The rows come from 6 hidden closed curves, with some noise, and rows from the same curve form a group. Each curve winds through 8 dimensions. The rows are also pushed far along 5 directions, which tell nothing about the answers.
In the rows, zero is written as 128.
Known rows, each followed by its group:
[116 124  93 114 136  97 133 110 137 104 133 120  93 168 180 168 138  97
 126]	Q225
[115 160  81 140 115  68 126 154 140 133 160 143 112 155 176 138 120 150
 125]	Q631
[153 165 139  96 106 163  75 133 162 136 137  87 117  93  98 119 141 128
 125]	Q225
[126 194 107 107  93 140  88 134 123 111 162 121 129 101 105  85 127 118
 145]	Q675
[ 88 108 148 112 139 160 136 110 118 105  98 153 145 105 134 110 146 129
 143]	Q173
[149 116 120 169 119  89 147 118 126 148 164 181 111 179 138 151 100 118
 118]	Q675
[170 147 177 150 127 135 115 137 109 166 154 119 134 124 104 132 118 137
 123]	Q675
[174 177 121 166  76 154  87  98 196 138 137 117 137 103  90 112 146 120
 121]	Q225
[137 159 159 127 126 105 143 150  63 168 143 172 162 120 108  73  75 178
 117]	Q952
[126 147 115 150 143 148 138 135 115 134 127 127 155 102  79  90  91 129
 115]	Q225
[148 159 133 106 126 118 115 127 121 111 151 129  90 132 125 130 132 110
 125]	Q643
[138 157 115 131 107 117 113 116 128 136 137 108 137 143 145 127 133 120
 134]	Q225
[101  54  92 181 146 135 184 109 141 105  85 163 149 144 133 113 137 108
 140]	Q675
[141  97 178 143 134 146 136 100 123 120 109 120 102 135 110 136 162 108
 134]	Q952
[196 126 157 185 106 138 126 123 153 153 150 120 114 130  79 125 140 131
 110]	Q952
[113 143 123  51 132 121  85 121 162 102 132 102  55 140 186 180 176 115
 121]	Q643
[115 111 109 114 154  79 175 140  88 140 132 146 105 184 155 165 101 104
 143]	Q173
[124 159 113 166 121 126 132 120 154 137 155 165 102 152 141 135 150 116
 135]	Q952
[117 131  83 121 134 125 151 131 142 110 142 127 100 153 130 141 144 113
 137]	Q225
[ 82 111 118  77 162 122 144 131 114 113  71 131 153 112 175 140 119 130
 132]	Q631
[123 162  45 155  91 113 134 155 141 110 157 145 147 111 138  94 134 149
 138]	Q643
[142 129  94 189 114 116 136 134 134 149 154 148 119 155 146 106 133 127
 129]	Q643
[141 184 142 113 118 111 148 147  65 144 153 147 158 115  74  69  71 171
 119]	Q952
[137 139 100 168 124  73 189 164  72 150 174 171 124 176 130 115 101 145
 146]	Q643
[ 49 107  73  91 156 126 156 164  85 105 110 157 149 116 187 110 136 144
 155]	Q631
[106  75 137 112 129 149 138 124 113 102 109  92 135 133 112 120 146 135
 144]	Q631
[109 101  71 187 141 120 213 135 108 111 124 126 182 145 118 128 123 145
 135]	Q631
[116  86 162 123 151 172 161 101 110 116  45 118 176  82  76  82 117 139
 113]	Q225
[120 173  97 151  92 139 100 126 150 122 156 177 163  90 127  89 116 144
 122]	Q675
[100 101  82 175 111 169 112 119 177  96 113  94 166 106  97  92 141 107
 145]	Q675
[ 97 124  98 153 123 144 128 139 151 118 126 136 160 100 132 114 137 153
 128]	Q643
[175 128  94 195 113 114 119 115 203 147 163 107  88 180 135 189 144  85
 124]	Q225
[114 134 145 136 159 143 142 128 117 155 125 130 119 149 134 128 126 119
 139]	Q225
[173 151 137 133 109  99 125 152 114 160 133 114 144 116 114 116 110 164
 110]	Q225
[107 141  81 128 128 160  98 129 167  74 117 120 143  73 142 100 149 111
 116]	Q643
[153 170 129 169 106 135  82 103 163 141 167 109 135 134 103 134 104 101
 115]	Q631
[181 174 125 146 110 129 112 128 158 152 152 127 121 116 117 141 130 134
  99]	Q675
[159 116 187  80 146 157  92 105 136 150  89  82 115 110 130 163 133 117
 105]	Q631
[133 127 203  73 142 118 146 130  91 152  86 113 127 132 113 143 126 135
 147]	Q643
[131 159 156  79 141  96 144 138  78 139 145 153  66 156 141 127 126 135
 125]	Q173
[169  80 177 115 131 166 143 110 100 142  87  69 146 113  46 115 117 125
 122]	Q631
[ 85 104  89 107 138 108 140 129 134  65 133 125  95 148 165 151 158 100
 146]	Q173
[167  80 216 106 132 110 145 108  79 151  89 112 120 142 119 140 124 146
 115]	Q225
[116  91 152 151 162 134 125  91 146 109 113  99 103 161 135 160 131  81
 118]	Q952
[ 90 168  81 150 117 106 151 176 101 121 139 174 168  97 142  88 124 154
 153]	Q952
[121  99 149  91 163 118 123 114 128 133 105 123  83 156 154 177 126  94
 118]	Q173
[130 173 131 158  94 192  62  97 185 138 136 126 155  77  98  92 141 122
 124]	Q675
[169 133 203 150 113 176  88  88 147 139 142  90 116 126  82 113 151 128
 119]	Q173
[161 140 179 129 106 108  97 119 111 151 168 116  80 165 111 118 117 134
 126]	Q675
[158 121 128 166 103 152 123  81 171 109 140 140 123 128  89 132 140 114
 104]	Q675
[149  90 186 160 134 150 148  98 117 123 104 121 119 130  85 124 150 109
 132]	Q952
[144  97 134  98 150  80 120 140 133 138 123  91  73 173 200 194 147 124
 113]	Q225
[106 144  91 117 152 125 135 150 143 135 145 127  99 150 168 152 141 120
 139]	Q225
[103  80  90 133 149 124 118 133 172 109 133 120 106 166 172 182 132  76
 144]	Q952
[149  93 132 211 143 129 168 125 145 180 115 113 129 177 100 133 126 112
 142]	Q675
[ 63  79  80 150 152 144 143 112 152  72 117 138 145 147 145 135 123  77
 152]	Q952
[117  79 118 159 129 179  94  81 209 127 115  98 136 135 141 184 154  90
 128]	Q173
[ 95  75 123 137 144 119 150 110 137 112 105 157 109 157 148 151 137  98
 143]	Q631
[147  62 184 130 152 140 181  99  95 129  54 125 140 118  91 115 131 139
 109]	Q952
[149 137 107 152 120 108 136 130 144 144 158 140  99 155 113 155 122 113
 118]	Q173
[130 109 204  75 166 107 145 122  60 129 103 118  90 147 141 133 120 135
 120]	Q675
[134 159  80 127 128  80 160 169 111 142 148 150 141 138 131 133  86 141
 125]	Q173
[115 168  60 207 118 181 109 113 211 125 163 132 142 120 108 114 147 101
 129]	Q225
[176 112 103 199 139 122 207 111 131 155 127 129 140 164  85 153 121 122
 112]	Q631
[101 144  76 177 118 125 170 115 137 123 121 176 150 135 124  92 129 130
 140]	Q643
[ 87 145  98  67 136  93 151 172  80  87 120 117 131 115 150 120 135 139
 155]	Q952
[137 130 107 154 116 160 115  87 182 103 128 112 113 122 104 136 145  99
 114]	Q643
[158 183 160 138 110 150 109 121 124 173 145 130 109 130  98 101 138 128
 138]	Q675
[168 159 149 162 111 151  80 126 167 176 146 103 112 126 121 123 146 126
 122]	Q675
[129 146  70 178 122 114 123 120 181  94 148 135  90 135 153 144 167  94
 118]	Q952
[ 79  81  96 103 133 142 155 140  97  79  99 129 155 108 133  98 139 133
 153]	Q643
[136 161 120 191 109 154 186 108 111 145 121 153 191 114  43  59 102 161
 125]	Q631
[154 131 108 208  98 115 117  96 198 123 157 110 128 157 109 158 131 107
 115]	Q631
[158  95 153 155 150 111 191 126  90 165  81 137 139 158 105 117 108 116
 134]	Q643
[ 95 203  57 121 107 115 106 128 161  92 181 164  85 132 164 112 158 129
 123]	Q173
[115 118 154  88 150 111 154 121  87 142  97 142 100 152 152 129 130 127
 141]	Q643
[116 136  61 122 129  95 144 143 145 120 122 141 124 140 160 131 121 123
 125]	Q675
[119 147 102 110 125 121 168 158  80 109 120 152 157 102  92  75 105 138
 137]	Q643
[ 64 117  82 102 169  96 177 150  99 103  94 162 133 131 177 115 117 145
 128]	Q225
[ 85 134 104 116 125 116 157 149  94  89 116 162 140 105 142  98 150 139
 154]	Q952
[113 197 123  67 114 122 120 145  88 115 141 159 116  92 125  75 129 161
 125]	Q173
[150 109 155 118 123 140 133 114 127 131 104 133 121 113 115 148 147 116
 134]	Q173
[129 184  94  86  90 146 118 140 112 100 148 137 165  69 111 102 135 152
 133]	Q631
[141 151  61 218  94 140 139 107 191  90 156 137 131 126  91 103 152 107
 123]	Q173
[ 96 180  97  59 119 120 134 144 115 111 128 173 139  94 151 118 123 151
 140]	Q173
[143 129 191 131 123 153 154 121  87 166 118 143 154 118  69 101 121 160
 141]	Q675
[114  89 117 140 116 173 119 113 157  98 101 109 146  90 118 115 166 139
 124]	Q631
[142 109 153 135 126 115 163 119  98 144 120 160 114 149  99 126 116 123
 138]	Q631
[ 78 102 113  88 149 112 136 166 103 121 116 130 131 126 175 134 134 156
 139]	Q643
[135 117 153  71 121 166  84 107 158  87 121  86  91  96 130 151 177 120
 122]	Q643
[ 86 118 139  53 130 157  83 121 136  77  94  70 126  92 135 143 159  98
 150]	Q952
[184 188 189 100  84 114  63 130 131 170 176  95  80 146 126 136 146 143
 126]	Q225
[ 82  85 127 119 184  74 178 159  95 134 113 152  92 185 216 184 140 117
 154]	Q952
[156 152 141 105 129  91 114 135  97 163 158 123  91 162 146 159 104 108
 128]	Q173
[104 136 136  51 133 148 107 142  78 106 132 107 133 100 144 120 136 138
 146]	Q631
[ 84 120  92  98 126 142  96 130 135  96 113 114 118 106 178 119 166 118
 134]	Q173

New rows. What belongs after each?
[113 111 149 112 176  74 163 169  57 162 143 142  99 177 180 152 101 149
 125]	Q225
[151 170 103 159  95 156 109 123 142 119 167  93 163 102  92 111 135 149
 117]	Q631
[162 126 193 156 129 145 149 119  96 159 128 126 140 131  79  96 125 153
 131]	Q173
[167 178 137 130 114  91 139 155  92 142 168 115 108 138  94 123 117 140
 130]	Q952
[142  60 106 194 148 146 143 101 176 132 112  82 126 164 111 171 133  86
 117]	Q631
[160 186 137 133  86 150 106 121 148 128 173 130 154 103  66 110 109 142
 131]	Q173
[128 192 130  86 119 128 103 150  87 132 142 113 143  91  96  75  92 148
 121]	Q225
[ 74  78  81 123 147 139 119 115 151  89  99 108 107 138 189 148 172  95
 134]	Q173
[123 139  81 148 114 152 172 144  88 116 132 151 200  85  80  75 107 152
 135]	Q225
[138 185 147 154  86 143  82 122 154 155 152 130 151  99 109  99 130 148
 135]	Q643
[114 164 148  63 116 166  71 104 140  89 127 113  95  89 117  99 157 122
 118]	Q173
[131  65 134 156 159 140 179 112 115 122 105  88 147 153 120 162 142 128
 126]	Q631
[102 120  62 175 101 175  97 118 188  97 146 122 147 104 110  94 154 129
 121]	Q643
[ 78  57  69 179 141 162 134 112 172  84  93 120 157 121 164 110 160 102
 138]	Q643
[150 125 159  99 133  92 126 123 134 151 110 119  82 164 165 170 142 119
 130]	Q225
[114  88 108 147 152 132 173 136 104 125 120 113 148 147 120 128 128 134
 130]	Q225
[167  95 150 169 105 133 135 109 142 147 119 139 119 136  95 135 144 109
 132]	Q952
[ 99 124 132  90 162  86 163 150 107 120 132 155  95 164 187 160 135 143
 137]	Q173
[111 136 146  90 123 191  77  99 168  94  94  71 119  84 118 108 183 123
 128]	Q675
[107 145  90 148 121 116 170 136 105 134 128 166 175 128 141 111 113 139
 152]	Q173
[183 115 200 114 115 116 151 124  63 176 127 163 147 133  63 114  69 145
 123]	Q675
[136 170  78 145 108 154 138 157 133 135 135 143 187  74  85  85 104 140
 139]	Q225
[103 135 135  73 143 145 142 118  87 108  93 141 147  92 135 115 123 129
 131]	Q631
[ 93  89  87 131 150  89 211 157  96 121 112 155 154 163 174 157 130 144
 161]	Q173
[ 97 125 159  68 151 146  73 133 128 104 127 102 106 107 156 144 133 116
 122]	Q643
[153 136 132 130 117 110 137 121 137 143 109 150 121 119 113 131 117 127
 115]	Q631
[176 194 110 111  95 113  70 131 154 142 188 122  98 133 122 128 101 125
 101]	Q952
[129 135 105 131 105 162 112 110 147  88 137  79 166  93  99 121 142 134
 125]	Q631
[144  79 139 118 141 159 112  91 169 118  99  94 122 133 109 150 120  99
 106]	Q952
[104 114 149 132 137 143 132 108 160 110  95 110 145 129 118 151 141 104
 145]	Q643
[134 153  97 221 130 113 144 137 150 129 192 149 120 162 121 117 121 129
 116]	Q952
[191 161 159 155 126 131 110 121 138 167 153  79 103 146  85 143 118 108
 115]	Q675
[158 151 184  58 155 102 132 156  53 182 113 115 121 130 130 124  83 157
 116]	Q173
[112 103 140  77 143 113 169 138  81 114 103 121 155 135 126 142 110 135
 147]	Q631
[150  78 141 149 121 137  98  84 193 127 135  82  92 174 121 193 140  94
 111]	Q675
[111  50 119 157 142 135 172 125 120 117 109 104 139 154 112 135 143 131
 143]	Q631
[129 112 152 121 114 142 130  95 130 126 108 116 124 139  99 138 132 103
 138]	Q952
[151 166 187  97 133 104  82 119 146 143 154 100  68 160 151 189 140 100
 132]	Q643
[131 143 146 195 126 139 157 103 139 145 128 133 142 142  89 119 139 140
 124]	Q952
[114  99 166  76 158 140 142 163  81 155  63 110 151  97 140 106 128 155
 146]	Q675
[181 205 137 183 122 129  98 127 160 175 176 103  88 148 120 137 141 114
 114]	Q675
[126 140 143  98 114 139  89 117 158 120  95 115 130  95 141 123 143 125
 131]	Q225
[133 156  66 126 127  81 150 183 110 127 168 148 125 128 136 125 103 153
 119]	Q225
[120  91 169  87 136 148 130 122  89 109 100 106 161 105 105 134 113 119
 143]	Q631
[128 108 112 136 144 118 168 129 112 114 124 138 118 152 113 125 125 107
 132]	Q643
[111  29 125 158 152 139 203 105 110 114  84 123 131 168 108 139 144 114
 146]	Q643
[162 153 108 157 128  89 163 158  94 141 154 128 137 138 100 117  91 133
 118]	Q675
[174 154 123 141 106 114 124 119 120 135 172 104  99 145 105 146 129 124
 117]	Q631
[107 161 131 123  93 154  64 116 149 119 146 129 153  94 126  96 123 134
 131]	Q952
[162 127 166 155 131 108 118 134 151 164 138 110  96 159 101 141 112 120
 123]	Q225
[162 165 139 115 135 101 147 162  76 154 138 109 133 126 104 111  95 137
 128]	Q675
[153 107 125 157 152 110 166 120 134 151 126 150 106 174 115 162 102  77
 136]	Q952
[138 173  79 184 112 146  94 123 192 102 163 134 132  99 125 113 139 108
 106]	Q643
[135 141 114 114 125 117 122 133 121 159 153 121 114 162 151 153 121 130
 132]	Q173
[ 81 149  41 108 127 111 113 161 144  88 138 116 126 117 180 113 142 135
 127]	Q173
[ 68  66  86 155 133 131 189 125 114  89 102 135 167 150 115 103 133 136
 160]	Q631
[162 163 142  99 127  89 137 170 105 169 143 120 102 146 121 133 115 149
 131]	Q225
[123 133 106 156 133 123 125 121 157 140 120 121 136 133 128 131 114 126
 115]	Q675
[118 156 106 125 129  76 127 175 108 160 178 151 102 160 174 143 121 163
 131]	Q643
[157 104 191  87 152 124 133 121  95 142  99 126 128 115 128 150 107 142
  98]	Q675
[174 133 167 150 100 133 129  96 123 135 145 103 117 144  60 122 129 123
 123]	Q952
[157 101 136 158 140 141 155 109 124 140  91 135 159 117  82 117  94 102
 118]	Q675
[146 151 154 109 128 109 151 133  70 152 116 159 144 115 101  87  83 153
 113]	Q952
[109 138 141 108 127 166  84  96 154  75 117 102 116  91 105 101 143 102
 122]	Q173
[ 95  87 136 140 146 169 120 114 126  93  85 101 161  89  95  87 126 113
 127]	Q173
[161 164 144 152 139 127 151 145 102 167 125 108 140 126  84 109 109 135
 128]	Q675
[195 146 140 174 111 151  99 102 166 154 160 128 113 116 103 147 130 119
  91]	Q225
[142 153 176  97 129 125 151 128  68 162 103 152 135 113 105  91 113 158
 136]	Q643
[122 225  35 133  77 132  95 140 178 114 184 155 134 102 156 110 153 130
 138]	Q225
[137 157 143 128 105 151  64 127 147 107 145  87 138  84 112  90 134 148
 106]	Q675
[149 159  91 234  97 127  95 124 212 140 185 130 122 147 141 140 156 116
 122]	Q643
[135 180 105 101 112 111 108 126 116 121 145 132 123 117 143 116 117 126
 120]	Q225
[124  77 130 219 130 109 206 112 116 149 131 151 143 195  84 123 109 127
 145]	Q631
[122 145  98 165 114 150  96 112 200 104 148 136 112 112 114 128 136  98
 123]	Q225
[146  97 217  87 162 139 135 132  66 188  91 113 125 135 120 129 109 154
 116]	Q173
[132  22 120 192 141 122 198 105 129 111  90 143 135 167 107 146 134  96
 137]	Q952
[ 99 126 122  68 130  99 128 138 101 116 108 133 111 137 146 123 115 127
 142]	Q631
[146  77 188 128 148 120 133 128 105 130 104  99  92 142 133 162 153 105
 136]	Q952
[177 186 136  85 107 107  73 148 121 126 174 104  98 105 138 137 124 136
 102]	Q675
[112  98 116 190 149 157 196 107  98 131 107 126 184 137  71  92 104 127
 137]	Q631
[117 122 144 124 122 184  91 115 145 114 106  86 180  69 113 110 136 142
 119]	Q631
[138 150 134 186 114 124 144 117 135 157 142 134 137 159 101 106 123 130
 139]	Q225
[ 82 128 135  83 149  97 165 170  66 120 125 161 137 124 168 122 128 168
 155]	Q643
[140 159 172  75 125 138 110 133  79 134 126 129 110 101  88  86 116 139
 118]	Q173
[132 100 114 195 145 127 164 137 147 163 106 136 140 147 135 129 136 128
 133]	Q675
[146 126 148  96 108 109 108 138 118 140 128 138  97 128 149 142 146 124
 139]	Q952
[125 124 136  58 136 138 135 131 110 127  89 118 123 112 154 142 152 130
 143]	Q225
[126 190 109 123 105 153 109 136 126 140 134 145 157  77 111  65 129 166
 116]	Q173
